The groups are shells around one centre, one inside the other: the same stretched ball of 8 dimensions in 7 sizes.
In the rows, zero is written as 128.
Some rows, each with its group after it:
[184 125 148 132 119 141 106 120 125 123  74 138 114 124 156  93 153 144
 147  71 128 138  80 128 161 136]	k593
[140 123 159  90  92 144 118 114 152 103 122 146 108 135 174 147 123 152
 165 158 113 173  79  94 150 132]	k350
[149 130 148 103 106 138 117 134 128  97  98 149 120 119 162 124 144 148
 150 116 124 153  84 109 149 135]	k947
[205 129 160 152 130 148 117  55 138 153  69 131 115 126 137  80 142 152
 158  58 139 149  80 131 184 132]	k350
[151 150 218 143  93 131 131  88 180 130 118 154  74 103 126 135  71 143
 174 137 143 186 102 131 170 161]	k947
[176 131 171 133 114 143 109 131 154 125 101 146  86 126 143 115 108 155
 164 104 130 161  80 130 157 146]	k593
[192 118 110 153 103 152 104 121 143 175  52 129 117 153 179  72 110 150
 167  91 102 159  61 142 158 149]	k350
[182 143 156 141 116 143 118  43 142 146  72 130 115 116 140  81 133 140
 155  93 129 149  85 110 182 141]	k947
[157 152 247 140 120 121 137  55 182 106 141 143  90  88 101 154  96 143
 174 125 173 203 119 134 192 137]	k350
[137 127 195  98  96 132 118 131 162  88 140 149  95 121 159 165 114 147
 166 154 131 185  94 111 154 134]	k729
[177 104 149 124 101 155 105 175 164 137 109 148  85 164 177 135  90 173
 181 122 111 182  60 142 139 141]	k472
[178 118 158 123 121 143 122  99 130 118  90 140 129 128 155 117 155 156
 157  80 138 160  83 128 167 121]	k593
[150 130 172 116 104 135 122 104 170 117 124 135 112 128 156 147 100 151
 178 154 130 202  88 122 166 133]	k593
[160 133 143 119 102 147 112 139 149 127  94 150  96 132 158 113 102 158
 165 128 114 161  72 116 146 151]	k969
[182 113 154 134 114 148 112 143 156 137 100 142 103 147 160 124 106 166
 176 103 127 181  72 146 155 136]	k969
[170 131 153 124 111 150 126  66 148 137  91 140 117 130 150 110 123 158
 167 114 126 168  78 109 171 133]	k969
[131 142 197 111  95 127 139  75 159 103 124 147 117 103 144 152 113 141
 167 150 142 192 105 112 171 136]	k729
[156 125 143 124  89 140 107 142 159 135  95 138 102 140 178 118  96 144
 170 142 106 176  74 126 149 151]	k715
[152 134 224 115 120 125 136  80 151  83 135 147 114  97 126 162 142 146
 160 108 166 185 112 125 179 120]	k729
[170 119 165 116 108 144 100 150 159 114 117 139  88 141 164 133 112 155
 168 126 120 171  75 124 150 137]	k969
[162 131 189 123 113 142 122 141 162 110 123 159  83 123 134 144  96 167
 171 119 141 179  86 132 153 143]	k729
[177 123 180 115 125 140 118  84 131 102 104 139 118 118 145 123 166 150
 149  81 144 151  90 114 173 118]	k593
[183 136 191 128 129 136 114  76 134 106  98 138 105 105 131 109 160 141
 145  72 149 141  96 117 178 128]	k715
[167 122 118 121 101 152 115 112 142 144  78 138 123 146 176 102 118 157
 167 122 106 166  65 116 154 139]	k969
[169 120 178 113 100 151 114 110 150 119 110 153  84 137 159 129 122 158
 161 113 121 153  76 108 154 139]	k947
[130 153 194 119 103 124 134 110 162  98 123 152 105  93 128 146  96 144
 167 148 147 190 106 122 164 148]	k969
[170 142 165 138 107 150 137  68 134 142  71 161 104 113 132  93 120 158
 156  84 134 143  84 115 166 151]	k350
[147 131 182 106 113 141 130 130 165  99 137 155  99 124 137 162  98 172
 178 145 142 197  86 120 155 132]	k350
[154 137 208 118  99 140 125  78 176 117 132 148  80 120 139 147  93 152
 174 146 135 184  92 109 169 142]	k593
[178 126 160 137 104 153 111 138 165 144  99 151  76 143 151 115  82 167
 175 117 119 170  69 132 150 154]	k947
[152 133 171 108 119 138 126 111 158 101 127 143 115 121 140 149 115 164
 173 138 141 193  88 118 163 126]	k715
[154 133 181 125  99 138 137  62 148 127  98 147 119 115 148 126 123 146
 164 116 137 175  94 117 174 136]	k947
[173 117 158 111 108 149 111 114 133 115  96 146 105 136 166 117 147 154
 153  96 121 144  75 110 155 131]	k593
[156 147 196 140 100 135 136  94 145 125  90 164  92  98 127 114 107 146
 156  95 144 154  99 128 164 158]	k472
[179 132 216 131 135 124 117  89 152  94 125 131 109 102 124 140 147 142
 158  85 166 178 108 139 185 119]	k947
[170 128 130 132  96 148 118  96 122 146  55 145 122 129 171  81 140 142
 149  87 111 135  74 116 158 148]	k472
[137 150 155 126  94 139 136 120 154 128  94 161 104 111 141 120  81 156
 170 143 126 177  86 120 151 161]	k715
[182 123 178 146 110 147 120 123 160 142  98 151  88 134 143 119  95 164
 174  94 135 175  79 147 160 146]	k729
[171 119 118 125 115 146 113 157 132 129  78 143 126 140 168 107 127 162
 163  99 119 165  69 136 147 137]	k472
[188 123 141 122 120 157 113  82 138 137  84 138 110 140 154  97 139 163
 160  92 120 148  68 107 165 130]	k350
[163 146 157 137 107 132 121  72 134 131  71 136 123 103 146  89 136 129
 149  99 130 149  94 117 174 147]	k947
[167 139 187 147  96 144 124 104 172 148 100 155  75 124 138 117  71 155
 176 121 130 176  84 134 161 162]	k729
[134 140 191 103  99 134 122 113 178  99 144 146  91 118 145 162  86 153
 177 177 131 199  92 107 158 141]	k729
[177 113 131 124 100 155 113 121 130 142  72 147 112 147 177  99 134 158
 158  91 109 145  65 120 150 140]	k969
[181 117 181 139 113 141 116 136 159 129 107 146  94 135 150 131 107 160
 172  95 138 180  83 151 160 138]	k593
[170 124 168 119 126 135 114 102 162 112 122 124 122 130 150 140 125 154
 174 126 140 198  87 129 174 118]	k350
[145 152 206 126 118 117 126 107 154  89 121 144 108  85 120 140 120 135
 157 121 159 181 113 130 173 140]	k472
[140 143 199 119  94 128 120  94 183 113 135 137  91 114 147 150  84 138
 176 170 131 201  99 116 169 146]	k729
[151 127 163 121  95 147 123 162 169 126 116 161  84 138 154 144  70 171
 182 146 122 191  74 133 140 153]	k715
[159 128 191 112 105 136 119  97 138 100 108 148 103 114 152 131 146 140
 150 104 135 151  94 110 164 133]	k729
[157 123 192 101 112 140 114 136 156  88 137 151  89 126 149 157 124 160
 164 127 137 173  87 115 154 129]	k969
[178 148 173 144 124 130 120  37 148 134  85 121 124 102 131  93 137 131
 156  97 143 166  99 120 193 134]	k472
[180 111 186 132 110 135 103 150 153 115 111 138  94 135 163 134 127 146
 163  93 134 170  86 147 158 133]	k715
[169 141 171 130 121 130 111  85 153 116 102 125 114 111 141 112 130 136
 159 115 137 171  94 120 177 134]	k947
[133 145 198  97 108 130 128  90 159  82 139 147 105 102 135 157 120 147
 162 155 143 182 102  97 166 132]	k729
[180 116 182 129 116 141 106 136 173 123 126 134  89 142 154 142 101 159
 178 121 133 193  80 141 162 132]	k969
[152 148 242 135 121 115 135  81 175  94 143 141  99  86 108 161 105 140
 171 123 174 206 121 142 187 134]	k472
[120 151 207 105  95 122 141  92 148  82 125 159 111  86 134 155 121 137
 155 144 148 176 112 107 164 142]	k472
[128 152 190 102 108 125 135  95 139  79 118 154 119  87 131 143 135 140
 151 134 148 168 108 102 164 137]	k715
[166 122 162 114 112 137 103 129 158 111 118 129 107 135 165 135 122 148
 168 132 124 181  81 122 160 129]	k969
[169 138 143 137 105 144 114  98 160 148  86 135 105 130 153  99  95 150
 171 128 117 174  76 122 164 150]	k593
[136 148 168 112  94 137 137  61 151 119 102 148 118 107 146 125 112 144
 163 148 128 173  93  96 168 144]	k593
[158 131 130 127  88 149 119 112 142 148  71 148 109 136 172  96 106 149
 162 123 104 155  70 114 150 155]	k969
[188 117 119 129 129 147 110 127 123 130  70 133 137 138 162  94 154 158
 156  73 126 155  71 135 160 125]	k472
[186 127 150 127 125 143 106  94 135 124  85 129 116 127 153  97 151 147
 152  85 128 148  80 118 170 128]	k593
[129 144 233 105  98 122 124 122 176  76 158 155  77  99 132 177  95 142
 168 162 149 193 110 115 161 143]	k350
[141 136 149 109  81 151 124 107 159 133 101 156  93 135 167 123  87 157
 171 161 104 168  72  95 146 155]	k715
[165 128 215 119 124 129 132  63 156  96 132 136 119 108 131 155 143 149
 165 107 162 191 106 125 186 113]	k472
[166 131 171 148  98 132 111 135 167 141  96 138  95 126 157 117  87 140
 172 122 126 185  87 150 160 155]	k350
[155 146 222 116 129 122 136  50 146  81 128 140 120  84 113 146 154 140
 153 102 171 175 117 114 190 119]	k947
[189 128 178 144 134 139 126  91 140 126  91 141 118 116 128 112 138 158
 161  64 156 168  91 146 178 127]	k472
[149 137 206 112 129 121 131 109 150  76 135 142 122  96 124 161 140 149
 161 115 166 192 110 131 174 119]	k715
[174 146 172 138 121 133 116  64 154 129  94 127 113 109 134 102 124 138
 160 109 139 169  94 119 183 138]	k729
[173 122 188 123 104 144 111 133 145 113 106 155  79 128 153 126 126 152
 155  93 130 147  83 124 153 143]	k715
[179 125 218 132 125 124 110 105 161  99 130 129  99 112 137 145 136 138
 162  96 157 182 104 142 180 123]	k715
[161 145 183 137 111 141 131  98 168 131 109 153  91 114 125 126  82 162
 176 125 142 186  89 130 166 150]	k947
[153 141 168 141 109 127 128 129 149 122  92 147 116 106 140 120 105 144
 165 111 142 182  96 147 162 149]	k350

New rows, each followed by its group:
[187 102 134 130 106 148  94 168 152 140  93 131 104 162 187 116 115 156
 171 106 108 173  63 146 147 135]	k472
[154 134 226 123 100 136 130  88 174 110 137 155  77 114 132 157  96 153
 172 132 146 186  99 121 169 141]	k969
[153 148 236 133 112 122 126  97 172  98 136 150  80  92 115 151 100 140
 165 123 161 185 113 132 175 145]	k947
[184 119 136 121 126 147 115 112 116 119  75 141 131 130 157  99 166 157
 148  67 131 141  76 123 161 124]	k969
[169 149 207 149 112 128 123  93 154 122  98 149  87  95 121 113 110 137
 157  91 151 160 104 137 174 154]	k472
[139 145 231 127  96 129 139  72 195 116 148 148  84 107 126 168  68 150
 186 166 150 218 107 125 177 144]	k715
[148 129 238 119 103 126 128 124 169  89 147 157  81 107 134 174 106 148
 169 125 156 191 108 136 164 137]	k472
[114 146 200  96  87 126 136  94 166  88 140 153 105 102 147 167 101 141
 168 179 135 195 104  99 161 141]	k472
[154 150 162 133 114 132 142  55 129 124  75 145 140  94 130 101 140 142
 153  95 146 162 100 118 179 139]	k715
[136 130 196  93 110 128 132 109 141  72 134 150 122 105 145 165 147 148
 157 130 149 179 103 110 163 121]	k715
[166 118 163 125  99 151 111 160 179 136 122 150  78 153 162 143  68 173
 188 146 116 196  67 136 144 147]	k472
[170 126 212 116 115 144 119  94 173 108 141 147  78 128 135 155 107 164
 174 126 144 184  89 117 168 129]	k350
[140 139 225 125  92 125 128 111 177 104 138 152  82 106 138 162  87 140
 172 147 146 196 107 131 165 148]	k947
[162 125 157 111 114 134 113  97 137 105 101 129 130 122 163 123 154 139
 154 114 129 166  88 113 168 122]	k729
[173 139 205 144  98 138 119  48 177 146 108 135  82 119 141 117  94 137
 171 125 132 176  94 119 183 149]	k350
[137 138 215 124  84 134 129 113 193 120 143 155  72 120 143 165  57 152
 186 172 134 209  96 127 160 155]	k947
[156 151 168 142  95 141 133  72 153 147  80 152 100 109 138  99  94 145
 164 118 127 162  89 118 167 161]	k593
[162 137 180 122 104 137 126  65 127 114  85 147 114 105 147 107 154 135
 143  89 135 137  95 105 172 138]	k472
[158 149 169 149 101 133 132  67 163 149  86 138 114 109 138 105  91 140
 172 126 134 185  94 131 177 153]	k729
[168 135 177 123 110 145 123  97 133 116  91 157  96 114 139 110 135 153
 150  87 135 138  86 112 160 144]	k729
[190 119 149 128 135 137 109 101 117 112  78 127 140 122 154  99 182 143
 145  57 140 146  86 131 174 116]	k715
[127 140 172 109  81 139 129 108 180 122 128 150  95 126 158 151  68 153
 183 189 117 203  85 107 154 152]	k947
[157 127 184 109 122 128 124 115 121  80 107 146 130 103 145 137 172 143
 144  84 152 156 102 124 166 120]	k472
[158 145 182 119 115 140 134  50 154 118 109 143 113 109 129 125 121 153
 165 124 142 174  94 104 178 133]	k969
[128 148 210 111  91 132 134 108 181 102 143 159  80 107 133 164  72 153
 177 173 139 198  99 112 158 152]	k593
[148 141 200 108 116 129 137  43 143  92 119 140 128  96 132 142 153 141
 154 118 154 173 108 102 184 120]	k947
[193 110 149 126 113 154 100 123 140 135  87 138  97 150 170 104 137 157
 159  85 115 146  66 123 156 133]	k593
[184 113 188 121 123 141  97 155 165 106 132 137  81 141 152 146 117 160
 170 109 136 178  80 137 157 128]	k350
[157 125 146 104 108 144 123  94 130 111  94 143 129 127 164 120 150 152
 155 113 124 157  81 103 160 126]	k969
[165 147 197 141 117 127 135  48 143 120  92 140 121  92 123 112 137 135
 154  88 156 166 108 127 188 136]	k593
[142 138 181 115 103 139 132 151 143  99 111 173  92 109 136 141 105 163
 161 117 139 164  90 125 143 152]	k350
[139 135 129 106  94 146 119 137 154 123 101 149 110 134 167 124  93 159
 172 162 107 178  71 106 142 149]	k350
[150 154 183 130 114 131 144  51 137 115  90 150 126  88 120 113 133 143
 153 101 153 163 105 114 180 140]	k969
[167 123 155 114 100 148 117  90 130 123  85 145 113 130 168 108 149 146
 150  99 118 140  78 103 160 135]	k947
[159 145 138 130 103 145 122  92 151 143  81 143 111 123 149  97  99 152
 166 130 117 166  77 112 161 153]	k969
[117 140 206 100  89 130 140 126 166  86 144 166  95 106 141 177  91 155
 172 167 142 197 102 114 151 144]	k715
[156 126 191 120 109 136 119 125 184 114 142 139  94 132 147 161  84 160
 186 154 138 214  88 134 163 133]	k947
[190 106 164 125 106 149  97 120 154 134 102 131  94 154 177 119 129 151
 165 102 115 162  70 127 160 130]	k947
[161 138 150 128 112 135 131  63 123 125  71 138 143 107 149  97 154 138
 149  90 135 153  93 116 175 133]	k947
[176 146 212 152 112 133 123  77 163 132 102 146  81 103 120 113 102 142
 163  94 149 166 100 135 178 152]	k715
[156 145 168 134 104 141 140  81 135 130  79 161 113 105 133 106 119 153
 157  96 139 155  91 120 164 150]	k729
[127 139 197 110  93 132 133 149 169  95 137 166  87 111 140 167  79 158
 175 159 139 196  96 125 146 151]	k947
[153 148 200 119 123 123 132  63 134  89 108 141 126  85 123 128 158 134
 146  96 160 161 112 113 183 127]	k969
[154 130 212 108 116 130 125 126 136  75 125 160  98 101 134 152 149 149
 148  94 155 156 103 121 160 130]	k472
[174 125 126 136 100 155 124 113 131 154  60 154 113 138 164  87 117 161
 160  89 113 146  66 125 151 151]	k947
[162 131 184 121 122 128 118 102 158 103 122 129 119 115 142 141 128 145
 167 122 147 192  97 131 175 124]	k593
[159 111 164 110 101 145 110 163 169 116 129 145  94 151 172 155  94 166
 181 146 119 196  72 132 145 134]	k947
[151 149 164 123 104 141 138  44 148 131  91 145 121 108 137 110 117 149
 163 127 133 169  91 101 175 142]	k969
[141 140 225 106 107 135 132  93 182  92 158 153  82 111 126 176  90 160
 179 161 150 203 101 111 168 134]	k715
[152 148 159 128  94 147 121  94 174 144 103 148  84 126 144 114  68 156
 177 158 115 179  77 108 158 160]	k350
[152 161 195 147 114 127 140  64 168 130 104 145 107  90 110 120  87 146
 172 125 155 193 106 133 182 151]	k350
[177 138 166 132 127 135 124  52 135 123  85 129 132 108 136 101 154 141
 153  85 145 159  94 118 185 125]	k593
[153 135 252 119 118 117 128  84 170  78 155 140  96  94 122 176 128 138
 165 121 171 197 120 132 184 122]	k350
[130 155 236 117  96 122 137  79 169  90 139 157  84  85 120 158  99 136
 162 148 154 182 116 110 172 149]	k715
[188 124 144 137 120 148 122  86 121 139  64 143 127 126 151  87 154 154
 151  60 132 141  78 128 169 132]	k969
[143 155 189 117 118 131 139  61 162 105 122 144 116  96 118 139 108 152
 169 143 152 192 103 108 179 135]	k472
[148 154 218 136 114 120 134  95 163 101 122 150  98  85 112 141 103 141
 164 119 162 186 114 136 175 146]	k729
[174 144 200 139 128 132 129  73 149 114 105 144 107  98 115 121 129 149
 159  86 160 169 103 132 182 134]	k593
[173 138 163 127 130 138 123 108 125 107  86 149 118 106 130 107 150 154
 148  74 147 147  90 124 165 133]	k947
[155 140 205 108 126 129 123  99 151  80 134 145 104 100 125 151 138 150
 157 117 156 174 103 113 171 125]	k729
[165 121 161 120 105 145 105 154 173 124 122 140  86 146 163 140  86 162
 180 145 118 191  73 131 149 142]	k729
[166 143 227 127 118 132 124  58 169 107 132 141  86 102 119 141 116 144
 165 117 155 178 105 116 184 134]	k947
[168 130 170 141 103 136 110 112 184 144 113 127  97 135 157 127  77 146
 184 146 124 205  83 141 169 145]	k472
[188 126 119 154 107 152 114 119 139 169  52 141 113 141 163  74 108 156
 165  82 113 154  65 142 157 153]	k715
[166 118 146 125  90 150 117 100 154 148  89 141 108 147 177 114 108 152
 171 127 108 171  71 119 158 142]	k729
[167 133 151 122 107 150 115  98 159 135 100 140  99 135 153 114 103 159
 171 132 118 171  73 110 161 142]	k593
[138 149 218 122 112 114 136  60 167  94 134 132 123  88 127 156 120 130
 167 143 161 205 120 124 188 129]	k350
